The rows are grouped in 4 ways, from coarse to fine. Each group lies inside one group of the grouping before and may be the whole of it. The rows also spread widely along 16 directions, which tell nothing about the answers.
Known rows, each followed by its group in each grouping:
[-26.3  11.1  17.7  -2.3   0.1 -16.0 -34.2  -3.8 -31.1  -4.7 -10.6   0.2
  11.7  18.2  14.7 -15.9  17.1  -6.8   2.4 -28.9  -3.3  14.2  27.3  -7.7
  -9.4  16.3  -6.7  -7.6   5.8  -4.1]
Muzin K_378 zabu sugi
[ 17.0  -8.6   7.2  34.3 -11.6  15.1   5.1   4.3 -18.3 -10.6  18.6  -0.2
  21.0  -3.6   3.9  19.1   0.9  23.9 -15.5  20.6  10.3 -10.6 -25.1   7.2
   3.0  -7.2  23.8  -8.1  10.4   7.7]
Muzin K_378 duzig Sep
[-18.2   7.0   0.5   6.3 -12.7 -11.9 -10.2   2.7 -34.4  -0.4 -33.2  -1.0
  18.7   3.1   8.4 -29.0  19.4  10.4  17.1 -11.5 -16.1   5.1  18.6  -9.1
 -27.9  28.1  -5.1  -7.1  14.4   0.8]
Muzin K_545 gevak Dag
[ 23.7 -25.1  18.1  19.3  -8.9   4.7  21.5  -8.0   5.2  -5.9  14.5  16.8
   8.5  18.9 -27.7  -8.3 -34.9 -14.4   2.9  13.3  10.5 -14.7   8.7 -10.7
  12.1  -3.4  16.2  -4.6 -15.2   5.2]
Muzin K_378 duzig Fipog
[-24.6  10.3   4.0   3.3  -0.6  13.4 -29.1  13.5   2.7  -2.6   1.6 -13.5
  -9.9  12.2   0.7  22.5  -7.1 -20.1   3.3  -1.4 -11.5  -8.3 -16.6 -13.0
  14.8 -24.9 -10.1  -5.5  -6.1  -9.4]
Muzin K_944 roko kipek
[-18.5  15.5  -5.1   3.7 -13.5 -17.6 -23.6  38.5  -7.0   6.6 -23.7 -15.2
   1.5   4.5   1.5  24.5  16.1 -14.6   8.6   3.2  10.2 -12.6  -1.6  -3.9
 -24.4 -11.8  -2.1 -14.2   9.6   2.9]
vava K_7 mepa sak
[ 15.0 -19.8  11.1 -21.9 -12.6  -3.8   2.9 -17.1  20.6 -10.1  14.3  18.9
  25.3  14.6  -3.4 -48.7   0.9  24.5   6.0   8.0   6.5 -23.4  25.7   0.2
 -22.5   8.0  16.8  20.6  10.5  22.1]
Muzin K_944 roko kulo
[  3.6  11.0  -2.7 -29.1   3.7  24.4  -7.7  18.1  25.9 -15.1 -11.5   0.1
  -0.1 -23.8  -8.6 -13.6  -0.2  -1.3  -6.4 -16.5  -7.3  19.0  10.1 -19.6
  -0.6  14.0 -23.8  11.4  18.5  -5.2]
Muzin K_378 zabu siro
[ -5.6  -3.1 -18.1  18.7 -12.4 -22.2   0.7  18.6  -2.1 -25.7   0.7  31.0
  14.9 -23.5 -26.2   7.7  -1.3  18.6 -21.3  13.0  15.9  -3.5   1.0 -13.4
 -21.2   2.8  13.7 -27.3  35.1 -19.2]
vava K_768 kiz mepi
[  5.9  32.0  31.7  -5.7  -7.9  -4.1 -11.1  -0.5   8.4   0.6  10.2   2.5
   0.8  20.0   4.5   0.5   4.4   7.9   1.6 -14.1  13.3 -15.5  28.3  -2.4
   1.5 -24.9  13.6   0.8   1.1   4.0]
Muzin K_944 sapuz puva
[ 20.6 -12.3   8.9  29.8 -15.8  15.8  -6.5 -16.2 -10.3  28.8  -7.8 -34.6
  -5.4  24.7  33.0  19.9  15.5   0.9  19.1   8.3  -7.1  -8.7   5.2   9.1
   3.4   3.9  -3.3 -16.7  -3.9   7.8]
vava K_768 kiz mepi
[-16.8  -9.0  10.6  -8.1   3.0  12.7   2.4  -3.5   1.8 -18.1 -11.2  18.1
   6.1  -9.9 -35.4 -11.1 -10.4  -5.8 -18.8  17.6   5.0 -12.3  -3.0 -20.4
  21.3   3.8  -1.9   4.7  12.2 -15.5]
Muzin K_944 roko kulo
[ 14.4 -11.5 -16.5   3.7 -22.6   1.1  -6.7  21.0 -22.4  15.3 -13.4  -5.3
  28.8 -16.5  26.1  -0.7 -10.8  11.6  -3.9  23.4  -5.8   2.5  10.0 -10.7
 -26.5   4.1 -18.4  -3.3   9.6  -5.5]
vava K_768 kiz mepi
[  8.0 -18.6   3.9 -19.1  20.1  13.0  16.4  12.8  42.5 -18.3  27.2 -10.1
 -21.8  -5.0  -1.8   7.4  27.8 -10.9 -30.8 -15.3  -2.8  36.5  -3.5   6.8
  14.3  18.8 -26.3  20.2  21.2  -8.1]
Muzin K_944 sapuz puva
[ 10.9 -17.4  -2.8  12.3 -12.0  -1.2  13.2  -0.8 -13.8   7.7  -8.7 -16.3
  10.4  15.7  16.2 -14.4 -11.7   4.0  20.2   6.1 -20.4  12.2  11.1   3.5
  -8.9   7.3   2.7 -10.0 -19.1   4.3]
Muzin K_944 roko kulo
[-11.9  -3.4   4.5  30.5  -9.8 -28.2  24.8   3.1 -13.8  11.1  -4.0   0.0
  -4.8  16.3 -13.4  -9.0  -1.6   5.8  35.1   8.6  -7.2 -25.5  -3.2   3.9
 -26.6  17.8  29.7 -11.2  -8.6  20.8]
vava K_7 mepa sak
[-19.9  24.7   3.9  12.1  -2.6 -30.2   0.7  -0.5   9.0   8.6  15.8  10.3
 -24.6  21.4  -3.3  10.0 -14.9   2.9  14.0 -20.9  -6.6 -13.4  13.8  -1.3
  -7.4 -15.8   6.5 -11.8 -11.4 -13.0]
Muzin K_944 sapuz puva
[-13.5   6.6  16.1  45.7 -15.5 -29.0 -14.9  -6.0 -11.2  -4.0  22.6  14.8
  16.4   4.5   5.9 -15.5  16.9   9.6   9.8  -0.6  -5.8 -14.1  19.5 -20.6
 -29.7  19.6  21.8 -28.1  18.6  -6.0]
Muzin K_378 zabu sugi
[-10.8  32.3   4.6  -4.4   3.3  20.4  -7.1  -6.6  -2.4  14.2  28.7   6.2
 -12.2 -12.9  22.2   5.7 -27.5  29.0  -5.4  -8.2 -23.2  -9.6  -8.7  -8.8
   8.9 -15.8 -12.2  20.4  -3.2 -10.6]
Muzin K_545 gevak Dag
[-24.7 -11.5  -4.4  21.5  -0.4  -7.7 -20.5   0.4 -21.0 -17.9   8.4  13.0
   8.6   6.2  -3.0 -11.9 -16.9 -14.0   3.1 -14.9 -23.3  19.2   4.4 -25.0
  -5.0  12.4  -9.8 -17.8   1.7 -18.4]
Muzin K_944 roko kulo
[-28.5   8.7 -16.3 -19.8   9.6  22.3 -28.9  23.8  29.5 -23.8   0.9  -5.3
 -13.5  -8.1 -16.1   0.4 -10.0 -13.4  11.8 -20.9 -22.1   8.2 -26.0 -18.7
   1.4  -1.3 -14.9   5.2   4.4   1.2]
Muzin K_378 zabu sugi
[-19.2   9.7   0.2  -1.4  -7.9 -24.3  19.3  23.0 -46.3   1.0  -4.5  23.0
   5.8  26.0   4.1   0.5 -28.5  -6.7 -11.9   4.0 -22.3   1.8   5.2 -14.9
   5.8 -29.7 -29.3  10.0  -3.8 -33.7]
vava K_7 mepa sak
[ -2.2 -20.9  18.9 -10.7   2.6  -6.2  10.4 -16.2   7.6  31.7   8.7   8.6
 -10.4   5.2  -3.3  -1.0  -1.3  -9.9 -19.9  15.3  19.5 -32.7  10.2   2.1
   4.9  20.2 -21.0  32.2   2.2  -2.2]
Muzin K_378 zabu sugi
[-38.4 -13.8  -1.9 -18.4   6.8 -33.5  -3.4   5.5  10.3 -23.5   0.1  -1.0
 -14.6  45.0  -2.4  -9.5  42.2 -12.2  -3.2 -11.2 -14.2  13.6   6.2   8.8
   0.9  -1.7  -9.3  -5.3  16.9 -15.8]
vava K_7 mepa sak
[-26.7   2.9  -9.8 -27.2  18.1   1.1  -7.4  -3.8 -15.9  -2.7 -16.8   5.8
 -21.5   5.5 -21.1  21.6 -39.6   0.1  -8.3 -16.0  13.7   8.1 -11.7  16.1
  25.2 -12.2   3.0   2.2 -24.1  -0.8]
vava K_7 mepa sak
[-43.8  26.0  -9.2  -6.1   9.2  -1.4 -18.3   8.6  -6.9   6.0 -10.2  -2.8
  -9.9 -33.9  -9.5   6.1 -23.2  14.4   7.7  -3.0  -6.6  -3.6 -14.0  -5.8
  -6.1  14.0  11.8  -7.6 -12.3  -1.2]
Muzin K_378 duzig Sep
[ 17.7  -6.6  -8.7 -14.9 -11.2  25.5  -1.9  -5.4   6.1  19.4 -13.3  -7.5
  -2.0   1.0  13.2  13.6 -24.0   9.7  -6.2  19.5   0.7 -10.6   3.3  -0.8
  16.0 -19.0 -18.9   5.5  -4.9  -9.8]
vava K_7 mepa sak
[  3.9  35.8  -6.9  19.9  -7.1   6.8 -18.4   3.5  14.7  -6.5  27.7   6.5
  -5.4 -10.2  12.0  -3.3 -19.0  30.9  29.3 -36.3 -19.9  -1.1   0.5 -11.0
 -28.6   1.2  16.0 -11.2   4.0  13.2]
Muzin K_378 zabu sugi
[ -6.4   4.2 -12.4  -8.0 -11.2 -15.0 -10.8  10.0 -16.7  12.2  -0.3  21.6
   3.7  13.1   8.4  -0.3 -47.4  -7.4  -3.2 -10.8  -9.3  -1.8  18.1 -16.3
  -6.7 -19.4 -31.1   4.5 -14.2 -25.0]
Muzin K_378 zabu sugi
[  1.8 -43.9 -25.9 -17.1  -3.7 -17.8  -3.6   8.6 -25.8   4.7  -0.3  14.1
  15.7  13.8  13.7  -2.8 -32.3 -10.4 -24.2  -4.4   2.7  23.4   9.2   7.4
  -9.8   5.5 -37.2  13.1 -11.4 -15.1]
Muzin K_378 zabu siro
[  7.4  27.6  23.4  -8.5  -3.7 -15.5 -10.5  -0.6  42.4   0.5  13.8  11.1
 -16.5   0.0 -13.1   7.4  11.4   0.4  -5.1 -12.1  27.8 -15.3  42.4  -9.8
  -6.4  -8.2  12.5 -13.7  19.3  -4.5]
vava K_768 kiz mepi
[-24.4 -15.8  -2.6 -24.2   8.7 -23.4  10.9   8.6 -13.7  -4.6  -5.4  10.8
  -6.1  16.3  -6.0  -0.2  12.4  -2.9 -23.5  -0.3   5.9   3.9  -0.9  12.5
   0.9   6.0 -18.3  19.7  12.5  -9.8]
vava K_7 mepa sak

New rows, each followed by its group in each grouping:
[-11.9  23.2  37.0 -14.4  20.0   7.5  -4.3  -0.8   2.2  18.2  14.1 -25.9
 -17.6  -9.8  17.8   8.4  12.9  -3.2 -10.0 -14.3   4.1  16.2  15.0   7.1
  15.0  15.4  -0.1  15.4 -12.3   8.0]
Muzin K_944 sapuz puva
[ -0.7  -8.6  21.5  21.5   7.0   8.3  11.8 -29.0 -18.9  21.7  27.9 -11.7
  -4.0  -6.0  21.0   0.9 -12.9  21.6  -0.4  17.9 -10.1   0.0   0.6   6.5
  14.5  19.0  20.1  -3.2 -17.1   6.7]
vava K_768 kiz mepi
[ 15.8 -33.0 -19.2 -11.8 -17.9   0.7  -4.1 -10.8  44.9  -8.8   1.9  -3.4
   4.2  23.9   4.8 -18.3   6.5   9.7  13.2  18.6  -8.4  -5.3  15.7   0.4
  -8.6  -7.7   3.1 -15.4   8.1  -2.3]
vava K_7 mepa sak
[ -3.5  10.5  10.3  18.2   0.4  21.7   4.4  20.7  20.3 -10.7  -8.8  -9.7
 -20.0  -3.1 -21.6  14.4  24.2 -22.4   9.1  -5.7 -11.4  -5.9 -15.0 -23.6
   5.8  11.8 -14.5  -3.3  29.9  -2.1]
vava K_7 mepa sak
[-19.5   1.0 -11.9  15.0 -16.8 -26.0 -23.3  -0.6   6.8   5.0 -33.4 -15.2
  -4.3  16.4   2.6   0.2  21.8  -6.0  25.1  -6.5  -2.8   0.2  24.8  -1.4
 -20.8  12.7   5.2 -44.8   2.2 -12.8]
Muzin K_378 duzig Sep
[ -0.5   2.2 -19.6   8.8 -13.0  24.5 -29.5  23.6  16.3 -11.9  -8.8  -0.2
   0.1 -11.2 -15.0  21.8  -6.9  -5.6   8.9  -0.1  -0.1 -18.6 -23.9 -20.6
 -11.7  -9.8 -10.0  -8.8  24.6   4.0]
vava K_768 kiz mepi
[  8.5 -10.8  -0.2  14.0 -21.3 -16.3  19.9  -0.5   0.8 -15.3   2.5  21.8
  14.9  22.3 -14.2 -17.5   5.3  19.4   6.6  18.2  -3.1 -25.2   7.4  -5.9
 -14.5  -9.1  15.9  -8.9  21.2  -2.4]
vava K_768 kiz mepi
[ -0.2 -43.5 -11.4  -2.6   1.2   2.4 -17.2  -7.3 -10.2 -39.9   0.4  22.4
  24.1  11.6 -23.3 -24.7 -19.9  -8.9  -7.1 -16.8   5.1  25.5   5.5  -7.0
  -3.8  17.3   2.7  -8.4   5.0   4.3]
Muzin K_944 roko kulo
[  0.1   4.4  -2.8  16.7 -11.3 -12.6  16.8  15.8  -7.4  -2.3   2.7  -8.6
   0.8   9.3   7.7  26.1   3.1  16.4 -11.6  29.1  -0.8   0.3  -7.3   9.7
   9.2 -30.6  17.4 -24.3  -1.4 -17.9]
vava K_7 mepa sak
[ 13.7  -5.3  -3.6  16.0 -21.4   3.0 -11.3  24.6  -9.2 -15.7 -35.1   1.4
  18.4   8.5 -28.9   8.8  14.2  -7.0  11.1  -5.3  28.5 -21.6  -7.8   0.4
 -26.0   0.8  12.7  -9.9  21.7  24.9]
Muzin K_545 gevak Dag
[ 14.3  17.7  -4.1  18.0 -14.6   1.8 -21.6  11.8  -8.9 -15.3   7.1  -1.6
  23.9  -8.5   6.3  -8.2 -23.4  26.9  28.7 -20.8   2.0   8.0   8.5  -0.3
 -35.4  -2.7  41.4 -24.0  -9.8  31.7]
Muzin K_944 roko kipek
[-23.6 -17.1 -13.1  23.6  -1.2  -5.8  -3.5  -7.6 -27.7   1.1 -17.6  -6.7
   0.5  -5.0   8.5   3.3   4.7   1.9  -7.5   5.5 -19.4  20.4  -1.4  -5.0
   4.1  23.9 -14.1 -23.9   4.9 -29.5]
Muzin K_944 roko kulo
[ 20.6 -28.8  14.2   0.9  -9.4  -9.0  10.2   8.2   4.9   9.2  35.1 -12.2
  12.8  32.8  34.3 -15.2   4.6 -11.4   3.0  13.2 -16.8  10.4  19.2  -0.7
 -11.2  -3.2 -10.5  11.9  -7.4   7.6]
vava K_7 mepa sak
[  8.9  -7.5  11.7 -13.7  18.1  10.2  18.3 -31.3   8.3   5.8  22.0  19.6
 -18.4 -13.9  -1.8   0.4  -9.8  21.3 -36.9 -16.4  13.5  11.6  14.8   9.5
  21.9  24.5 -16.2  24.0  11.1 -13.9]
Muzin K_944 sapuz puva
[-24.4 -19.6  -5.5  10.3   5.0   3.7 -16.0   1.9  17.6  -8.9  -9.2  10.6
 -10.7 -19.0 -34.2   7.5   8.4 -24.4 -13.5   0.4  10.3  -7.8  -8.8 -20.7
   0.2  35.6 -16.5  -8.3  26.2 -14.9]
Muzin K_378 duzig Fipog
[  7.3  -8.1  -6.3  -6.7  12.8  11.7  -3.0   2.3 -12.1 -10.9   1.8  -5.2
  -4.8  -0.5   2.9   3.9 -31.2  -4.3  -2.1 -35.3  -4.1  47.5   6.4   8.4
   8.6  14.3  -6.5  -5.3 -20.5   3.5]
Muzin K_378 duzig Fipog
[-11.6  -9.2   2.7  -1.9   8.3   7.2 -26.7  -9.1  -5.1   5.2  -6.5  -0.5
  -6.3 -12.1 -14.9   9.5 -14.8  -7.8   2.8 -12.5  21.1  -3.7   1.8  -1.2
  -3.4  25.3   7.0  -4.5  -1.9  18.4]
vava K_768 kiz mepi
[ -8.8  39.1  42.9  -4.5  -0.4 -40.9  17.9   1.4 -19.0  11.6   1.6  12.0
 -14.1  32.0  -0.4   5.3   9.1  -2.1  -8.9 -14.8  15.2  -8.0  47.3   3.1
   7.3 -20.0   6.7  -2.9  -1.2 -15.3]
vava K_768 kiz mepi
[-14.5  -5.7 -28.4 -11.6  16.7  18.9   0.8  14.5  30.7 -23.2   3.4 -16.6
 -18.9 -25.7 -12.9  -2.1 -26.1   2.9  15.0 -16.1 -28.7  43.4 -19.4  -1.5
   2.9  15.7   5.8 -14.3 -17.4   2.6]
Muzin K_944 roko kipek
[-10.0   0.8  22.2 -19.8   7.8 -27.0  19.1 -19.5 -21.5   2.8  26.6  21.8
   6.0  16.1  15.0 -22.9  -5.3  28.2 -26.2  -4.6   2.7   3.5  27.2  15.6
   2.9   0.5   3.6  24.1  -3.8  -8.9]
Muzin K_944 roko kulo
[-32.2   9.5  10.8   8.7  12.4  16.8 -16.1   8.2  -3.9  16.0   5.4 -26.0
 -18.0 -22.3  21.3  12.4  34.9  -8.2  -3.9   0.4 -26.4   4.5 -16.3 -15.7
   1.1  35.3 -29.8  10.2  25.0  -7.3]
vava K_768 kiz mepi
[  4.0   1.8  35.8  12.9   9.0  23.3  10.2 -15.9 -29.2  25.4 -18.5 -30.7
 -10.3   1.7   8.5   9.9   0.5 -11.3   6.4   4.8   0.8   9.6   9.0   2.9
  29.2  23.2   4.3  -2.7 -19.3  11.0]
vava K_7 mepa sak
[ -7.2  11.2   0.2 -16.3   7.8  -0.1   1.8   3.2  33.6  30.6  28.5 -16.5
 -23.5 -18.8  17.5  14.6 -18.7  13.7  -0.4   7.9  -0.5  -9.5  -1.5  11.6
  -4.1   1.6   2.9  13.3 -21.8   5.7]
Muzin K_378 duzig Sep
[ 13.9 -22.6   4.6   6.3  -6.7  10.6 -23.4  -3.6  11.3  18.8   4.9  -6.6
 -10.3  20.7  -1.5  34.8 -16.5 -29.0  -8.3  -1.2  28.9 -22.7  -0.5   4.2
   7.7 -13.7 -15.2   3.7  -8.1   5.1]
Muzin K_944 roko kipek
[ 14.0  -9.3  -1.7  16.7 -15.0 -12.7  -1.5  -5.2   2.9  -6.5   8.6  13.7
  11.0   7.0   6.8 -13.4   4.2  10.6   2.5  -3.0  -2.7   5.7  27.5 -11.6
 -20.0  11.1   1.4 -18.7  19.8  -8.1]
vava K_7 mepa sak
[  1.7   2.7  29.0  23.9   8.1  -5.8  19.0  -0.9 -35.1 -16.3   8.8   9.6
  -2.8  22.0 -15.9   0.5   1.2  -5.6   2.2 -25.4   2.2  11.5   3.1   1.8
   7.1  13.3  14.6  -1.6   4.0  13.5]
vava K_768 kiz mepi
[-29.1 -14.1  20.5 -36.3   8.2 -30.0 -11.8  10.5 -15.2   8.8  -3.7  -9.2
  -4.4  43.8   6.8   2.9   8.6 -34.4 -13.9   0.5  11.0   3.4  20.6  11.4
  11.0 -14.9 -16.3  15.1 -16.1  -3.4]
vava K_768 kiz mepi
[  4.3  19.2   6.9  -4.7   2.9  23.9  22.0  13.1  10.4   4.9 -21.7  -6.9
 -21.7 -14.9 -21.0  22.3   7.2   5.5  -7.5  -2.0   9.1 -17.9 -18.2   3.7
  12.0   2.6 -11.0  18.7  16.3   1.8]
Muzin K_944 roko kipek
[-20.4  36.2 -12.8 -21.6  -3.3   8.5  -7.1   6.6   8.7  16.7   0.8  -0.7
 -19.3   1.4  10.8   8.5 -31.0  27.0  16.1  -8.6 -20.7 -28.6 -15.2   2.3
  -3.4 -31.3  -9.4  20.9 -12.6  -1.8]
Muzin K_944 roko kulo
[-11.0  -1.5 -14.6 -13.8  -2.8 -16.8 -25.4   0.4   9.4  12.7  -9.7  -5.9
  -7.6  -6.0   3.4  15.9   1.1  11.9   0.7  -5.1  24.4  -8.1  10.9  16.1
 -21.4   7.1   9.0 -11.4   2.0   9.7]
vava K_768 kiz mepi
[-13.0  -1.1 -15.3  11.5  -4.6  -3.4 -36.5   4.9  -5.4  22.1  -0.5   6.6
  -8.6 -11.2   5.7  13.7 -23.3 -14.8   8.2 -26.5   3.2 -12.3   3.5 -14.8
 -30.4  21.3 -29.4   4.4   4.9   0.7]
Muzin K_944 roko kulo
[ 15.6  -0.8  15.6  27.3  -8.4  10.6  -4.6 -25.0 -16.9  -9.2   6.2  29.2
   8.9   5.7 -13.8 -11.2  -8.3  15.1   4.6 -17.8  10.2 -17.1  12.4 -14.8
  -6.5  19.0   9.4  -3.3  25.2   9.7]
vava K_7 mepa sak
[-31.7  22.6  13.9 -24.9  21.1   4.4  -2.9   8.2  19.8  -7.8 -22.6 -22.7
 -26.7 -15.3 -27.0   0.2  15.4  -4.5  15.2 -13.2   3.5  10.1   0.6   4.2
   8.9  21.9  21.9  -7.3  -4.3  17.8]
vava K_768 kiz mepi
[ -7.8   9.3   3.4 -26.4   3.8   1.1  16.0  -0.2 -13.4   7.0 -13.6   8.9
  -6.6  -6.9   8.1  -1.2   6.7  16.7 -28.4   1.8  -5.3   6.7  13.6  -0.9
  12.9   4.4 -33.0  20.2  21.6 -26.8]
vava K_768 kiz mepi
[  5.4 -13.8  -4.4 -14.4   2.4  10.5  -5.7  -2.7  51.3  -5.4  -4.5  -1.4
  -9.7 -37.0 -22.9  10.8  13.3   3.8 -25.5  24.4  27.1   0.0  13.6  -7.6
   7.8  18.1   4.4 -17.8  25.9 -13.0]
vava K_768 kiz mepi
[ -9.6  21.2   3.5 -33.8   0.1 -13.1 -36.6  19.2  -0.6  12.9  -4.4  -1.1
  -2.3   4.1  11.8  11.3 -14.6  -9.2  -1.8 -24.4  21.6   1.1  26.3   1.3
 -17.8 -13.3 -10.9   9.1  -6.5   9.7]
vava K_7 mepa sak
[  2.5   6.4  13.0 -11.7   5.7   8.9 -22.1  -9.3  29.3  16.6  15.9 -17.3
 -17.2   6.5   1.6  11.5 -16.5  -0.6  16.8 -13.8  19.1 -15.3   4.1  13.9
  -0.5  -1.5  22.2   3.3 -26.4  31.2]
Muzin K_378 zabu sugi
[-23.6  10.9 -20.8  -4.0   9.5  -0.6  -3.2  25.8  -0.9   4.6  -6.4  -9.9
 -23.3 -24.7   1.0  36.7 -10.9  -3.3 -17.4  -0.7  -8.6  20.9 -15.3  -2.9
   8.0  -1.9 -22.6 -10.3   3.2 -26.6]
vava K_768 kiz mepi
[ -7.0   4.0   4.8 -15.1  -3.8 -20.8   5.9  -2.6  10.3  -0.6  -9.0 -13.9
  -6.6  24.4   8.2  -4.2  19.0  14.8   7.8   4.3   1.6   5.4  21.3  19.0
  -0.7  -9.7  20.0 -16.2  -5.8   0.5]
vava K_7 mepa sak
[ 30.8 -10.7  21.9  13.5   1.7   9.7  -1.6  -8.4  -1.2   2.7   2.4   2.6
  -8.0  13.3 -11.9  26.1  -2.2 -16.8 -18.2 -22.4  39.7   2.0  14.2   9.5
  13.5   8.3  -2.3  -1.1   3.8   8.4]
Muzin K_378 zabu sugi
